The first 4 rows are patterns. Each new row is the sum of 2 different patterns, raised or lowered, with some noise. Before adding, each is slid sideways (what falls off one end comes back at the other) and multiplied by a number that may be negative. Names go in the order of the patterns.
In the rows, zero is written as 128.
Some rows, each with the names of its patterns after it:
[139 154 139 118 115  83 130 127 147 115 136  86 118  79 152  97 106 143
 119 140 122 134 117 144 134 176 105 116 113 125 128 131  83 101 128 122
 120 119 123 126 125 106 110 142 118 126 170 134] => F
[120 138 141 153 122 123 127 142 121 122 137 149 132 137 124  71 123 103
 116 123 113 145  83 106  83 118 151 119 106 168 133 130 121 128 105 132
 118 132 133 138 127 119 136 136 114 133 138 150] => Y
[115 131 140 118 148 118 150 152 120 153  73 136 126 141 116 130 115 117
 116 117 139 139 130 165 154  86 155 133 131 152 142 124 123 134 185 143
 130 112 123 112 126 142 183 149  72  95 149 120] => E
[142 142 124 140 133 133 141  94 131 115 115 116 132 127 125 106 149 107
 126 125 141 107 156 185 141 142 125  71 129 171 169 140 117 126 115 113
 138 128 127 120 185 108 129 129 117 106 157 130] => R

New rows, each followed by the names of its patterns:
[126 148 124 126 146 123 153 118 153 140 135 116 143 144 153 111 157 144
 134 111 150 109  98 172 133 158 188 142 117  96 164 162 173 153 131 134
 156 106 139  96 159 136 153 143 160 111 130 118] => Y R
[106  80 111 139 108 125 155 134 132 126 123 104 127 126 118 140 131 123
 109 140 115  80 118 124 142 147 132 111 122 114 126 121 142 126 113 130
 140 133 101 130  74 118 106 124 105 111 129  78] => Y R
[149 131 138 112 134 114 110 123 155 114 179 129 128 101 157  92 101 121
 145 114 202 142  75  92 107 143 123 146 129 113  94 143 140  81 148 127
 123 168 166  99 127 116 118 136 116 125 134 126] => F R
[ 85  84  75 101  71 117  94 101 127  98 105 136  84 101  82  49  82 109
  85  25  88  40  84  94 115  24  31  98  93 105  99 112  72 106  99 146
  16  97  73  88 102 116  18  65  78  75  88  72] => F R
[134 121 156 137 138 153 145 141 151 139 174 158 150 164 133 149 147 155
 155 141 154 146 147 136 162 140 124 156 153 131 184 148 131 140 147 149
 144 159 177 151 148 143 151 118 160 154 171 163] => E R
[109  98 118 127  99  98 114 145 107  98  70  95  87 107 105 141  99  55
  56 123  81  82 108 108  98 111  95 113 126  97 136  51 102  95 107  91
 103  72  79  91  89 104 103  99 124 118  62 114] => F E
[ 86  90 123 149 128 142 132  74 119 104 122  77 128 139  88 118 107  96
 139 106  96 160 118 120 116 116 130 126 127 136 137 128 124 120 145 115
 132 131 134 133 134 110  94 134 111 123 166 134] => Y R
[ 99  89  94  87  88  86  84  68 108 104  99  94  97  95 112 111  99 111
  94 104 102 106  93 103 103  94  96  90  71  99  90  80  84  71  99 107
  87  91  75 110  66 105  75 117  92 108  94 105] => F Y
[152 178 186 159 141 170 107 154 141 157 155 162 118 143 136  93 145 138
 117 161 170 122 209 145 145 142 164 131 177 154 233 130 175 152 125 138
 127 158 177 168  83 106 111 158 145 159 153 134] => F E
[172 150 100 155 142 104 164 145 131 139 152 162 145 128 115 132 114 129
 144 171 170  86 117 159 135 121 135 146 140 137 140 153 155 120 167  73
 105 125 136 126 169 125  99  99 119 149 143 143] => E R
[105  94 106  62  92  94 106  84  92  93  86  82  76 105  95  87 105 114
  69 112  93 101 109  97  81  91  94 128 134  98  99 102  87  99  93 151
 117  84  80  96  94  98  77 100  90 110  86 119] => Y E
[123 131 130 121 160 109 156 120 132 125 140 108 124 138 134 131 122 124
 131 113 108 145 125 125 129 142 128 137 149 135  99 116 106 139 133 151
 125 129  79 118 134 163 104 126 148 125 134 135] => F E
[100  26 132 134 138 102  94  93  93  88 113 105  90  81 154  53  84 123
  73  71 123  83 101 114  95 106  65  93 107  74 103  97  86  79  69  86
 130  95 105  81 104  92 101  81 113 159  96  97] => E R
[ 78  92  81 104 102  97 103 125  81  86 101 104  85 116 124 115 115  98
 114  97 108 109  85 107  98  95  91 109 105  97  91 126  97  98 105 116
 101 121 143 116 119  99  61 107 142 135 116  92] => Y R
[123 129 134 159 136 143 134 134 117 113 145 131 146 131 112 128 127 111
 111 124 127 135 128 138 163 129 130 121  95 130 143 142 137 118 116 105
 120 121 113 110 123 157 115 117 129 122 108 130] => Y R
[154 160 140 117 128 121 131 136 157 138 105 115 125 125 120 101 127 112
 117 115 142 144 148 138  95 117 131 130 143 131 146 106 137 132 123 136
 119 148 134 109 128 123  97 153 140 130 124 124] => F E
[129 143 106 127 107 115 115 133 154 129 123 149 114 137 117 159 121 172
 179 129 144 135  65 127 163 165 136 131 126 122 112 133 121 130 128 167
 109 137 127 115 100 155 125 134 127 127 142 134] => Y R
[157 133 176 149 161 136 226 141 202 136 134 117 181 155 175 126 125 166
 156 156 159 117 157 139 121 126 173 145 150 176 181 144 177 162 159 123
 142 213 168 188 138 106 117 189 151 190 115 131] => F R
[100 118 122 124 112 124 168 141 101 110  98  99 141 123  96 107 115 124
 116 114 122  92 120  92  98 121 115 118 148 107 141 122 126 107 118  68
 141 160 144 118 125  43 110 112 170 101  92 126] => F R
[200 193 145 166 163 117 145 147 135 159 133 152 133 125 167 146 174 141
 150 178 170 165 161 165 134 152 145 133 142 191 136 148 159 145 139 163
 165 165 112 154 163 186 156 162 159 156 114 138] => Y E
[153 162 138 112 148 133  80 123 125 137 158 146 110 116 125 132 123 138
 142 121 125 140 131 101 127 138 125 126 124 122 131 125 114 137 129 124
 115 124 141 136 174 143 152 137 133 144 129 151] => Y R
[155 119 128 131 132 152 143 146 126 143 171 140 130 125 137 115 125 154
 165 140  83 118 141 121 111 137 144 129 138 129 151 145 115 148  90 140
 168 145 139 142 126 134 117 154 155 169 143 145] => Y E
[141 184 177 135 138 140 127 132 160 155 170 141 190 125 157 145 161 138
 193 139 176 169 137 161 147 155 156 131 146 136 114 155 158 156 147 136
 163 159 159 147 159 141 174 188 158 161 155 119] => F R
[212 168 174 144 183 164 217 172 210 142 197 182 150 175 162 173 162 176
 124 155 107 182 173 174 175 145 153 188 188 176 167 165 191 172 169 163
 187 172 155 171 166 126 164 155 137 158 176 172] => F Y
[105 101 114 112 116 110 135 103 108  91  98  91 114 105 120 121 124 114
 109 104 121  86 128 103 123  91 124 116 100 100 115  99 105 114 108  96
 106 147 121 123 109  77 109 150 143 112 105 111] => F R
[ 90 165  72 119 111  89  90 128 100  74  52  89 109 157 115 102  90  91
  64  93 173 153  86 122 123 113  70 134  93 121  97 100 100  87 156  95
 114  90 122 107 116 142 120 131 107 109 107  75] => E R
[ 92  83  86  83  90  83  77  94  95  87 110  81 103 102  89  72  91  68
  93  84 108  88  90  52  85  55 110 111  82 119  94 101  99  83 115 116
 127 126  63  91 100  65  89  95  68  73 107  87] => F Y
[108 124 113 108  98 113 117 106 128 115  71 137 113  69 130 103 128  92
 106  71 100 134 148 106 146 103 111  93 112 106 155 120  71  90 135 107
  95 122 129  92 135 112 146 127 116 142  90 114] => Y E
